The rows are grouped in 4 ways, from coarse to fine. Each group lies inside one group of the grouping before and may be the whole of it. The rows also spread widely along 10 directions, which tell nothing about the answers.
Known rows, each followed by its group in each grouping:
-.22, .30, .35, -.24, -.03, -.09, -.24, -.27, .04, .03, .15, -.22, -.43, .35, -.02, -.12, .34, .07, .12, -.36, .04 : vil k_90 dudiz duno
.40, -.15, .03, .02, .07, -.16, .00, .07, -.03, -.25, -.02, .20, .34, .04, .14, .16, -.25, .04, -.17, .16, -.24 : Gev k_603 vuzu sola
-.12, -.13, .10, -.30, -.39, .03, .05, -.27, .04, .02, -.44, -.01, .05, .01, .04, -.15, -.02, -.29, .30, .31, -.12 : vil k_96 nes simud
-.15, .06, -.15, .49, .17, .15, -.07, .02, .19, .02, -.11, .46, -.15, -.33, -.12, .21, -.16, .06, .06, .05, -.37 : Gev k_769 pok fite
-.30, .05, -.01, -.20, .19, .18, -.02, .00, .38, -.14, .02, .08, .00, .03, -.33, -.32, .32, .01, -.60, -.01, -.12 : vil k_132 defog palol
.19, -.18, -.19, .13, -.51, .20, .03, -.14, -.13, .20, -.40, .00, -.06, -.42, -.14, -.41, .04, -.24, .03, .19, -.34 : potuv k_635 kob sabiz
.17, .14, -.03, -.42, .19, -.22, .03, -.10, .59, -.07, .26, .36, .29, .12, -.03, .18, -.05, -.03, -.33, -.08, -.23 : vil k_90 luni raseb
.06, -.20, .23, .24, .13, .34, -.29, .20, -.18, -.09, .12, .09, .05, -.22, .01, .21, -.06, .24, .17, -.03, -.28 : potuv k_792 pokef vunet
-.03, .21, -.37, .15, -.17, -.03, .11, -.16, -.08, .25, .09, -.28, -.15, -.04, -.32, -.41, .22, -.09, -.25, -.19, .12 : potuv k_635 dup Vol
.18, -.02, -.19, .05, .05, -.15, .07, -.01, .30, .19, -.08, .32, -.25, -.30, .03, -.04, .17, -.16, -.25, -.21, -.30 : potuv k_792 vezif vubi
.10, -.01, .15, -.09, -.04, .05, -.14, -.01, -.21, -.21, .17, -.30, .25, .30, -.03, -.05, -.08, .15, -.07, .02, .09 : vil k_90 pedi sisof
-.22, .03, -.03, .20, .17, .04, -.05, .06, .17, .10, -.28, .42, -.47, -.21, -.05, .07, .03, -.04, .13, .02, -.31 : Gev k_424 vis Soze
.33, -.06, .19, .03, .32, -.29, -.07, .21, -.15, .02, .12, -.10, -.25, .17, .35, .20, .07, .14, .01, -.32, .01 : potuv k_497 teda nok
-.30, .07, .07, -.37, .43, -.36, .13, .09, .25, -.28, -.40, .38, -.22, .57, .01, .15, -.12, -.07, -.24, .09, -.10 : vil k_132 defog letaz
-.21, -.16, -.47, .07, .14, -.28, .30, -.16, .31, .06, -.37, .15, .09, -.34, .08, .10, -.07, -.32, -.14, .31, .12 : potuv k_497 vipe buvas
-.11, .18, -.01, .32, -.11, .20, -.22, -.36, .00, -.28, .27, -.02, .50, -.14, -.26, .11, -.15, .21, .01, .10, -.10 : Gev k_769 tudut vobe
-.38, -.13, -.14, .08, .19, .15, .03, .02, .20, .27, .09, .03, -.04, -.33, -.02, .25, .07, -.07, .29, .05, .15 : potuv k_792 ratu nilef
.08, -.29, .10, .04, .32, .27, -.15, .37, .11, -.07, -.02, .29, -.08, -.27, -.02, .04, .14, .11, -.21, -.02, -.37 : potuv k_635 kob Mir
-.34, .17, -.03, -.04, -.02, -.03, .08, -.07, .13, .41, -.19, -.01, -.40, .03, -.05, .11, -.01, -.17, .58, .09, .11 : Gev k_642 Felo dod
.20, -.13, .16, .19, -.37, .29, -.25, -.18, -.16, .06, .08, -.31, .24, -.38, .01, -.23, .15, .06, .21, .11, -.10 : Gev k_642 lum Bor
-.09, -.20, .05, -.20, .27, .12, .10, .37, .00, .02, .05, -.02, .10, .23, .06, .26, -.22, -.01, .23, .19, .13 : vil k_96 bizu Riv
-.24, .35, -.18, .18, -.25, .15, .01, -.21, -.13, .28, -.14, .05, -.27, -.02, -.48, -.15, -.10, -.07, .26, -.03, -.15 : potuv k_497 vipe gego
.15, .15, .02, -.34, .06, -.34, .03, -.27, .29, -.07, .25, .19, .31, .13, .09, .31, -.05, -.04, -.03, -.13, -.05 : potuv k_792 vezif baf
-.36, -.03, -.02, -.02, .58, -.14, .10, .33, .04, -.06, -.12, -.06, -.47, .36, .07, .07, .11, .00, -.16, -.09, .27 : vil k_96 fatuv ketu
.07, -.10, .25, -.51, .04, -.30, -.05, -.22, .12, -.26, -.12, -.12, .32, .23, .23, .05, .08, -.11, -.03, .20, .11 : Gev k_642 suv tuve
-.52, .23, .16, -.32, .29, -.09, -.03, -.06, .04, -.10, -.29, .27, -.23, .45, -.25, .29, -.14, -.03, .30, .09, -.03 : potuv k_497 vipe gego
-.14, .20, -.19, -.17, -.30, -.24, .07, -.61, .21, -.07, -.21, -.10, .26, -.07, -.15, -.27, .10, -.25, -.18, .23, .08 : Gev k_642 suv tuve
-.27, -.16, -.34, .54, .04, .06, .04, -.14, .08, .14, -.16, .03, -.17, -.63, .07, .01, .12, -.13, .04, .04, .05 : potuv k_792 vezif vubi
-.06, .19, -.17, -.01, -.02, -.45, .22, -.22, -.01, .07, -.04, -.09, -.05, .30, .20, .18, -.22, -.12, .21, -.03, .25 : vil k_96 fatuv ketu
.28, -.44, .06, .18, -.21, .19, -.08, .14, -.23, .23, -.13, -.03, .05, -.41, .25, .10, -.08, -.05, .43, .11, -.17 : potuv k_792 ratu nilef
-.04, .51, -.07, -.06, -.09, -.07, .00, -.16, -.07, .16, .18, -.23, -.33, .45, -.49, -.36, .20, .03, -.21, -.34, .04 : Gev k_769 tudut vobe
.02, -.12, .12, .00, .15, .01, -.10, .12, -.05, .23, .08, -.28, -.44, -.10, .16, -.14, .43, -.01, -.04, -.32, .08 : potuv k_792 pokef vunet
-.45, -.10, -.23, .12, .18, .18, .05, -.09, .33, .18, .14, .11, .18, -.46, -.06, .34, -.02, -.07, .29, .16, .18 : potuv k_792 vezif vubi
-.38, .11, -.01, -.06, .35, -.08, .05, .01, .21, -.11, .14, .14, .11, .20, .03, .44, -.23, .07, .20, .09, .17 : vil k_96 fatuv ketu
-.43, .10, .02, -.14, .41, .02, -.03, -.03, .39, .11, .10, .16, -.19, -.09, -.12, .24, .20, -.01, .04, -.07, .03 : potuv k_497 teda nok
-.11, -.02, -.19, .26, .01, .09, .13, .22, -.13, .56, -.18, -.03, -.53, -.19, -.04, .07, -.08, -.12, .52, -.04, .05 : potuv k_497 vipe buvas
-.18, -.46, .07, -.19, .08, .21, .02, .27, -.21, -.10, -.61, .08, -.03, .02, -.02, .02, -.12, -.16, .25, .46, -.10 : potuv k_635 kob Mir
.09, .16, -.06, .40, -.02, .51, -.19, .27, -.09, .11, .30, .34, .02, -.08, -.44, .17, -.40, .29, .25, -.04, -.45 : vil k_90 dudiz duno
-.53, .00, .27, .08, .27, .19, -.21, -.03, .06, -.17, .16, -.17, -.05, .03, .02, .09, .19, .22, .05, -.05, .15 : vil k_132 defog letaz

New rows. What belongs after each?
-.13, .32, -.24, -.31, .05, -.23, .14, -.23, .26, .19, .25, -.03, .04, .20, -.27, -.06, .14, -.10, -.17, -.19, .15 : potuv k_635 dup Vol
-.16, .17, -.64, .09, -.03, -.21, .36, -.21, .34, .35, .02, .31, .20, -.21, -.21, .27, -.32, -.25, .11, .14, .08 : potuv k_792 ratu nilef
-.33, .03, .17, -.31, .41, -.14, -.05, .06, .18, .16, .14, -.13, -.43, .20, .09, .09, .44, -.02, -.01, -.33, .24 : potuv k_792 ratu nilef
-.54, -.17, -.11, .30, .04, .15, -.04, -.26, .23, -.15, -.25, -.01, -.05, -.46, .07, -.12, .25, -.12, -.10, .21, .03 : vil k_96 nes simud
.42, -.23, .12, .10, -.09, -.02, -.10, .11, -.28, -.03, -.01, -.50, -.09, .00, .16, -.40, .33, .02, -.28, -.15, .06 : Gev k_769 tudut vobe
-.33, .31, -.21, .01, .22, -.39, .22, -.10, .07, -.08, -.19, .28, -.15, .47, -.05, .35, -.42, -.07, .18, .08, .10 : vil k_96 fatuv ketu
.37, .04, .05, -.12, -.21, .00, -.04, .04, -.19, .11, .10, -.19, -.01, .14, -.09, -.26, .08, .01, -.05, -.10, -.07 : Gev k_424 vis Soze
.00, -.05, -.10, .29, .07, -.15, -.02, -.02, -.30, -.17, -.24, .02, -.06, .05, .07, .07, -.17, .06, .02, .04, -.05 : potuv k_635 kob Mir
-.33, -.25, -.32, -.02, .00, .34, .18, .16, .07, -.05, -.34, -.11, .09, -.10, -.39, -.42, .11, -.23, -.35, .40, .07 : vil k_96 nes simud
-.02, -.12, .21, -.37, .08, -.18, -.04, -.08, .07, -.42, -.29, .12, .15, .34, .12, -.01, .02, -.07, -.23, .16, -.16 : vil k_96 nes simud
-.39, .25, .24, -.06, -.12, .03, -.20, -.33, .06, .00, -.26, .21, -.37, .16, -.11, .05, -.04, -.01, .40, -.02, -.26 : vil k_90 luni raseb
-.07, .18, .16, .09, .11, -.02, -.18, -.12, .01, -.34, -.02, .18, -.09, .19, -.10, -.05, .03, .14, -.29, -.13, -.29 : vil k_96 fatuv ketu
-.21, -.15, -.23, -.34, .26, -.04, .31, .26, .40, .22, -.12, .12, -.08, .08, -.04, .04, .02, -.27, -.04, .18, .15 : vil k_96 nes simud
-.04, .15, .13, -.17, .25, -.08, -.01, .25, -.13, -.04, -.25, .13, -.55, .52, -.26, -.21, .09, -.01, -.24, -.11, -.19 : Gev k_603 vuzu sola
.38, -.03, -.08, -.21, -.04, -.45, .18, -.01, -.05, .21, -.18, -.13, -.22, .15, .24, -.10, .08, -.20, -.08, -.16, .04 : potuv k_497 vipe buvas
.00, -.14, .12, .09, -.13, -.02, -.10, -.17, -.28, -.35, .05, -.37, .48, .12, .16, -.01, -.14, .15, -.03, .16, .18 : vil k_132 defog letaz
-.38, .05, -.30, .28, .06, -.32, .18, -.13, -.10, .13, -.61, .20, -.51, .01, .12, .17, -.23, -.22, .37, .15, .03 : potuv k_635 kob sabiz
.37, -.08, .07, .26, -.30, .06, -.07, -.04, -.17, .34, .29, -.34, .08, -.25, .22, .06, -.03, .06, .48, -.12, .07 : Gev k_769 tudut vobe
.00, .03, -.17, -.07, .01, -.32, .09, -.27, .11, -.12, -.02, .09, .30, -.02, .12, .19, -.12, -.07, -.03, .08, .03 : potuv k_635 kob Mir
-.34, .15, .31, .10, .19, .08, -.30, -.14, -.01, .07, .16, -.07, -.42, -.04, .05, .14, .30, .17, .24, -.35, -.04 : potuv k_792 pokef vunet
.19, .07, .07, .00, -.16, .01, -.14, -.15, -.33, -.37, -.04, .15, .50, .23, -.17, .17, -.42, .17, .07, .17, -.29 : potuv k_635 kob Mir
-.09, .00, -.06, .34, -.05, .13, -.17, -.17, -.34, -.43, .05, -.11, .54, .00, -.14, .13, -.33, .22, .07, .31, .06 : Gev k_424 vis Soze
.24, -.34, -.01, .07, -.20, .18, -.05, .20, -.29, -.08, -.60, .29, -.06, -.11, -.11, -.18, -.20, -.11, .02, .31, -.51 : potuv k_635 dup Vol
-.54, -.25, -.03, .32, .16, .28, -.09, .01, .06, -.26, -.41, .06, -.11, -.30, -.08, -.17, .11, .00, -.20, .29, -.09 : vil k_132 defog letaz
-.27, -.23, -.25, .04, .38, .14, .08, .11, .46, .01, .02, .32, .22, -.47, -.01, .27, .02, -.06, -.12, .21, -.05 : potuv k_635 kob Mir
-.21, .10, .05, .12, .05, .20, -.23, -.23, -.09, -.32, .05, -.11, .22, -.07, -.31, -.15, .14, .16, -.33, .02, -.09 : potuv k_497 vipe buvas
.08, -.08, .00, .00, .13, -.09, -.11, -.17, .30, -.15, .06, -.15, .06, -.31, .08, -.35, .50, -.04, -.65, -.08, -.02 : Gev k_642 suv tuve
-.06, .32, -.11, .13, -.32, .18, -.06, -.25, -.09, .03, -.07, .08, .04, .10, -.52, -.17, -.17, .01, .10, .08, -.25 : Gev k_769 tudut vobe
.03, .03, .32, .08, .18, .14, -.36, -.17, .28, -.36, .22, .30, .12, -.27, -.04, .00, .28, .21, -.41, -.12, -.48 : Gev k_603 vuzu sola
-.25, -.13, .24, .08, -.04, .10, -.19, -.01, -.24, .02, -.40, -.26, -.56, .08, .09, -.27, .22, -.04, .20, -.02, -.01 : vil k_90 luni raseb
-.66, -.14, -.08, .06, .18, .07, .01, -.16, .12, -.34, -.46, .04, -.02, -.02, -.08, -.07, .08, -.14, -.14, .36, .09 : vil k_96 nes simud
-.24, -.07, -.10, .19, .18, -.26, .15, -.05, .18, .25, -.26, .17, -.42, -.21, .31, .26, -.04, -.19, .38, .08, .07 : Gev k_603 vuzu sola
-.29, -.01, -.19, .57, .09, .42, -.03, .20, -.11, .33, .13, -.20, -.36, -.39, -.27, -.19, .16, .06, .10, -.03, .11 : Gev k_603 vuzu sola
-.37, .09, -.30, .18, .37, .04, .20, .29, -.19, .09, .09, -.15, -.02, .32, -.28, .24, -.34, .06, .22, .21, .44 : Gev k_603 vuzu sola
-.19, .09, -.15, .30, .13, -.29, .07, -.22, -.05, .00, .17, -.34, -.02, -.04, .21, .09, .07, .01, .04, -.05, .43 : Gev k_603 vuzu sola
-.03, .11, .14, -.29, .17, -.16, .00, .00, .29, -.13, -.14, .27, -.24, .28, -.04, -.17, .19, -.01, -.46, -.16, -.30 : vil k_132 defog palol
.46, -.26, .16, -.48, -.06, .01, .01, .09, .46, .28, .25, -.09, .30, -.27, .25, -.03, .29, -.15, -.03, .03, -.08 : Gev k_642 Felo dod
.46, .05, -.05, .07, .02, -.30, .07, .16, -.14, .15, .06, -.22, -.14, .21, .19, -.05, -.02, .02, -.05, -.16, .05 : Gev k_642 Felo dod
-.04, .27, .07, -.07, -.05, -.02, -.10, -.27, .26, .14, .10, .40, .02, -.13, -.13, .28, -.11, .02, .26, -.10, -.37 : potuv k_497 vipe buvas
.03, .05, -.01, .32, -.49, .35, -.13, -.16, -.53, -.20, -.20, -.22, .14, .07, -.37, -.42, -.19, .07, -.01, .19, -.24 : vil k_96 bizu Riv
-.20, .19, -.21, .34, .26, -.30, .02, -.17, -.05, -.02, .20, -.14, -.09, .02, .12, .26, -.01, .11, -.03, -.22, .28 : potuv k_792 pokef vunet
.19, .13, .09, -.25, .07, -.10, .07, .10, .38, .34, .22, .28, -.24, .05, .10, .15, .05, -.06, .12, -.27, -.24 : vil k_96 fatuv ketu
.31, -.35, .27, -.01, -.16, .04, -.14, -.04, .21, -.08, -.13, .25, .17, -.40, .40, .04, .02, -.01, .01, .08, -.46 : vil k_132 defog letaz
-.03, .38, .29, .18, -.22, -.15, -.29, -.50, -.20, -.15, .08, -.20, -.20, .21, -.04, -.13, .18, .17, .09, -.32, -.11 : Gev k_769 tudut vobe
-.34, .08, -.02, -.30, .38, -.11, -.02, -.02, .18, -.25, -.07, -.21, .02, .32, -.21, -.20, .32, -.04, -.46, .10, .29 : Gev k_642 lum Bor
-.85, .23, -.09, .17, -.05, .03, -.07, -.62, .34, -.27, -.40, .24, -.09, -.19, -.27, -.14, .11, -.09, -.15, .21, -.14 : vil k_132 defog letaz
-.36, .07, -.12, -.29, .39, -.18, .11, -.03, .12, -.26, -.26, .11, .03, .36, -.27, .08, -.04, -.09, -.29, .20, .11 : potuv k_497 teda nok
.28, -.04, .54, -.38, -.09, -.11, -.31, -.25, .03, -.14, .06, -.12, -.06, .04, .20, -.14, .44, .04, -.14, -.27, -.28 : potuv k_497 teda nok
.14, -.08, -.18, .19, .24, -.22, .07, .25, -.25, -.13, -.18, -.17, -.22, .21, .04, -.19, .04, .01, -.35, -.03, .14 : Gev k_424 vis Soze
-.10, -.28, .00, -.12, -.04, .02, .05, -.11, .09, -.15, -.09, -.20, .36, -.14, .19, -.01, .02, -.13, -.01, .29, .17 : vil k_96 fatuv ketu
.63, -.06, -.14, .30, -.25, -.10, .05, .07, -.07, -.03, -.14, .28, .02, -.14, .08, -.19, -.20, -.03, -.32, -.06, -.53 : vil k_96 fatuv ketu
.30, -.05, .14, -.05, -.19, .07, -.10, -.11, .14, -.07, .27, .01, .40, -.15, .07, -.06, .00, .11, -.17, -.05, -.25 : vil k_132 defog letaz
.36, -.16, -.19, .27, -.46, .19, .00, -.05, -.38, -.12, -.31, -.22, .28, -.09, -.29, -.47, -.15, -.08, -.20, .30, -.19 : Gev k_769 tudut vobe
-.22, .13, -.35, .46, .37, -.30, .05, -.16, .07, -.07, .35, -.15, .08, -.16, .15, .29, .03, .13, -.19, -.23, .40 : potuv k_792 vezif vubi
